The first 4 rows are patterns. Each new row is the sum of 2 different patterns, raised or lowered, with some noise. Before adding, each is slid sideways (what falls off one end comes back at the other) and multiplied by a number that may be negative. Names go in the order of the patterns.
Some rows, each with the names of its patterns after it:
-96	27	173	195	-78	17	200	127	167	114	34	62	-168	206	118	-175	-198	85	87	201	202	-52	138	-51	140	83	108	32	138	-31	54	-175	-4	110	27	-47	172	186	19	-5	122	54 => q_398
-19	-122	158	74	133	-92	-67	213	165	-139	121	109	-65	-196	34	-23	142	115	-169	-68	167	125	192	-62	-97	-59	140	160	-152	-27	-27	54	153	-183	-196	26	19	53	200	23	-194	-145 => q_76
66	-162	139	-56	-184	191	-49	-179	-88	-71	107	6	132	-158	-210	-213	131	-66	-111	-86	15	112	-89	181	-205	12	-170	-42	-153	-119	-85	11	203	31	-94	-63	75	209	165	70	-18	-208 => q_188
194	201	4	118	130	41	-209	-171	-5	143	-26	211	-129	15	32	131	-47	-121	-78	-174	-146	-171	207	-209	38	113	-33	25	127	124	58	-100	-192	-133	150	-136	81	-173	17	124	-165	7 => q_225

New rows, each followed by the names of its patterns:
627	443	377	360	364	338	452	500	758	579	421	310	566	366	494	440	428	384	593	470	431	623	600	636	401	661	322	294	480	377	449	400	490	503	589	695	429	501	461	673	411	248 => q_76 q_225
477	147	202	296	179	236	353	344	431	106	102	297	517	161	285	52	186	406	108	320	338	377	232	349	297	337	123	296	294	324	259	460	109	193	294	390	189	168	302	170	101	73 => q_398 q_225
-179	-390	-352	-299	-185	-223	13	-206	-403	-322	-196	-395	-247	-191	-140	-347	-294	-42	-147	-408	-285	-103	-272	-460	-275	-342	-217	-173	-359	-140	-264	-221	9	-123	-324	-318	-274	-258	-264	-318	-205	-288 => q_398 q_76
-204	-136	-281	-94	76	-21	-144	-122	-54	-87	-114	-231	-17	-236	135	-99	-32	-69	37	-93	-130	-109	-219	-178	-50	-4	-161	-306	-296	-97	-83	-58	-193	-73	-235	-67	3	-136	-170	-31	48	57 => q_398 q_188
109	107	164	234	162	-198	25	259	172	77	-80	-96	11	-54	360	53	71	-220	141	269	-4	216	162	212	62	35	88	-18	201	313	213	-52	-14	139	188	47	-92	228	-7	240	23	266 => q_398 q_188
-279	-195	-70	-148	-343	-231	-185	-173	-295	-16	-371	-89	-127	-6	-283	-329	-149	-254	-390	-275	45	-400	-270	-74	-234	-102	-23	-173	-183	-189	-287	-202	-99	-357	-155	-265	-89	-163	-354	-197	-3	60 => q_76 q_225
295	190	-98	48	32	244	352	285	115	-143	427	150	97	117	-27	249	272	85	192	213	23	33	425	235	278	264	-96	178	10	107	89	-68	-90	197	-3	174	318	332	22	188	-127	111 => q_76 q_225
315	157	76	305	-160	145	172	157	87	353	303	93	232	301	247	89	419	238	-3	156	295	173	-43	200	343	304	163	55	278	200	418	33	14	440	249	132	-66	90	15	148	250	250 => q_76 q_225
-253	-45	-38	-44	-156	-429	-308	13	-131	99	-44	-84	-277	-143	-175	-335	-44	-200	-123	-349	-4	-100	58	-158	-40	10	-75	-196	-40	-219	-161	-118	-153	-300	101	-149	63	-69	-347	-168	173	190 => q_76 q_225
-104	148	-78	-39	-155	-22	-193	112	59	279	-63	-66	39	89	-169	-230	30	-87	-8	-49	176	-9	-76	-120	113	-30	-287	-131	-110	-74	-66	-168	71	-226	-102	274	156	2	-162	-154	-90	-55 => q_398 q_188
-192	-297	-22	-242	30	-8	7	-178	-158	-162	59	-178	-265	-216	19	-62	-100	-22	-211	8	-295	-95	-89	-54	-141	4	154	-28	-256	-214	-18	166	38	95	-159	-228	-5	-115	4	-174	-256	-21 => q_188 q_225
-92	71	-172	-160	-330	57	-284	-284	-8	-172	-408	-425	-103	-58	-150	-143	-428	-114	-227	-37	21	-441	-100	38	-101	-389	-219	-435	-442	-111	-77	70	-253	-337	-216	-343	-157	-109	-200	-68	-74	-114 => q_398 q_225
84	123	44	288	109	137	369	365	215	-19	173	24	121	100	175	3	33	60	209	199	265	34	349	112	206	126	111	162	48	19	39	83	52	136	113	189	156	212	55	63	-42	151 => q_398 q_225
-92	8	159	79	-187	-7	-325	35	-10	37	35	15	26	-20	-60	-305	-45	27	129	-101	-296	-200	-61	-115	48	-103	113	-239	-14	196	-222	-96	15	91	20	-254	-118	-259	43	133	127	-55 => q_398 q_188
216	428	256	-29	-78	64	33	342	392	257	213	42	417	453	-55	325	403	190	66	146	161	224	391	174	271	259	347	430	189	98	62	370	211	188	156	277	270	426	102	69	198	72 => q_76 q_188
24	-200	-289	-378	-25	-44	-191	-299	-202	113	-222	-147	-73	-227	124	89	-181	-153	-370	-214	-116	-141	-208	-92	6	-168	-96	-358	19	-157	-271	-284	34	-279	-174	-135	52	-356	-166	-234	-276	-61 => q_398 q_76
97	40	99	4	247	-145	133	135	-10	256	61	-146	-132	-174	61	-31	-210	-31	187	56	39	179	-242	200	-84	80	-49	110	108	166	90	141	-48	-190	233	-29	-152	160	115	-112	-119	36 => q_398 q_225
-226	-251	-19	-27	171	-281	2	-371	-202	-343	-133	-127	-273	-58	36	-280	-256	11	233	13	-23	-236	-385	94	-201	-116	-257	-419	114	-79	-219	-302	-293	104	-82	31	-295	-415	-148	153	-188	-222 => q_76 q_188
110	87	-256	242	53	-121	-1	-64	-213	-119	37	119	139	150	-214	34	-153	156	1	-225	21	42	-225	-221	12	-7	-135	-44	61	51	82	-87	-89	-245	-22	6	4	-85	-53	-9	117	137 => q_76 q_225
301	403	134	238	206	19	258	176	121	74	203	183	302	99	27	315	100	221	243	181	253	128	89	31	63	73	172	248	227	267	293	135	277	64	252	177	-15	197	253	91	45	314 => q_398 q_225
195	163	107	240	153	117	26	79	-23	151	153	219	240	82	7	191	-7	398	45	83	219	364	224	192	175	159	353	-50	387	68	57	147	154	6	120	118	390	338	218	68	328	19 => q_398 q_225
-182	-360	-187	9	-135	-39	-187	-13	-198	-97	-189	-356	53	-56	-198	-416	-141	-210	-224	-208	-76	16	-282	-165	-157	-242	-46	-94	-124	-225	-150	-196	-132	16	-24	-81	-461	-111	-246	-265	-31	-231 => q_188 q_225
-297	-176	-178	-105	-141	-215	-333	46	-120	99	-129	-297	18	96	-269	-278	-139	-220	-226	-3	103	-106	-168	-383	-67	-198	-213	-160	-403	-317	-22	-227	-4	-232	-64	58	118	-271	-247	-147	-233	-154 => q_398 q_76
-155	196	-152	139	104	-211	146	109	-75	-108	-73	-95	-185	65	268	251	-83	-55	81	-90	69	-87	32	-215	158	67	157	145	198	195	-90	130	-164	-106	80	16	-141	-216	-144	10	136	216 => q_188 q_225
-156	42	195	-106	143	-265	-82	-36	-6	-251	-193	-207	40	205	49	-181	-171	147	166	131	1	-133	-56	156	-155	78	-97	-284	122	64	-65	-70	4	-35	-58	7	-81	-130	-326	-22	20	-184 => q_76 q_188
319	250	119	103	212	-7	77	125	175	-71	372	247	217	111	293	217	49	108	116	251	75	142	224	63	130	144	128	277	-100	375	107	-41	35	42	196	394	327	79	137	42	126	271 => q_398 q_188
-145	366	40	137	211	197	46	15	57	-193	-55	122	264	117	-103	-166	27	-49	341	0	190	-139	156	314	-54	236	316	252	-3	112	38	-124	225	229	170	-123	85	231	266	143	-127	234 => q_188 q_225
207	-109	1	75	217	272	-41	-100	-36	104	15	290	50	-191	55	17	-144	134	80	232	-3	94	141	75	-158	234	104	-47	-133	92	104	118	251	-186	22	94	133	118	-65	-58	24	276 => q_76 q_188
-129	62	-39	160	-66	195	57	63	367	-173	140	155	254	11	134	168	160	97	5	43	193	166	462	131	191	132	79	130	-107	158	-73	-143	119	256	-184	87	162	171	145	329	103	13 => q_188 q_225
-282	-462	-21	-173	-402	-350	64	32	-24	-140	-193	-242	-108	-89	-136	-205	-116	20	-136	6	-179	-39	-268	14	-240	-138	-12	-179	-280	-184	-178	-162	-2	58	-162	-120	-226	115	-95	-155	38	-155 => q_398 q_225
-16	251	380	-37	-34	112	180	297	-13	280	-124	264	311	399	-48	60	134	27	-31	-139	356	-231	313	191	229	157	350	313	223	7	-239	-38	313	40	106	-230	-24	143	-25	293	214	418 => q_188 q_225
-115	64	-66	-24	-47	-1	47	155	33	-72	-39	-72	129	-22	-111	154	68	-111	-139	43	-61	-142	-33	185	163	-58	-84	97	-76	129	33	-21	-57	-77	145	78	-9	-44	109	-88	191	61 => q_398 q_225
51	-32	207	76	64	9	99	130	43	-139	59	252	-189	183	-47	-11	30	322	247	106	106	-322	-84	-18	142	-3	-370	-286	62	-80	104	0	331	-149	85	53	-275	197	222	-54	-34	-264 => q_76 q_188
-213	26	-117	-226	-355	-195	-192	24	-41	-281	-56	-81	81	-81	-145	-117	-154	-106	-116	-340	-235	-25	-61	-153	109	103	-44	-290	78	-124	-318	-116	-5	-43	-303	-178	93	80	75	-139	-49	-147 => q_398 q_225
-12	279	473	205	47	96	-35	430	185	-119	131	-59	54	76	186	-87	-120	258	314	284	85	-120	326	174	203	99	65	-162	148	412	332	285	362	113	-96	163	198	120	-59	-47	164	-77 => q_76 q_225
-107	-232	-237	-178	-5	-128	-353	-83	-213	-511	-284	-131	-123	-153	-87	-111	-408	-367	116	115	-408	-373	-210	-439	-192	-223	84	-308	-200	-369	-270	-121	-42	-337	-76	-303	-190	-83	-37	-429	-458	-18 => q_398 q_76
-119	-312	-225	99	-218	120	-154	45	43	-223	77	236	96	36	133	55	-98	-212	-202	32	157	-138	131	-68	44	97	73	-117	-174	-33	-117	-240	-208	148	-198	83	-6	-166	10	100	123	132 => q_76 q_225
-155	-131	-144	-41	-116	-136	-224	-214	-105	-66	-288	-160	-47	-33	-145	-122	5	-69	-199	-297	-165	15	-126	-218	-86	-210	-174	-173	7	-170	-308	-86	-189	-148	-137	-216	133	-121	-182	25	33	-252 => q_398 q_76
57	96	-122	18	-134	-251	-245	0	-136	130	-91	-218	-130	102	-26	-22	-185	-264	-229	-96	142	-336	-100	-50	-78	27	-163	-171	-43	-141	-170	-24	17	-324	-151	-224	-182	103	-137	4	-52	-24 => q_76 q_225
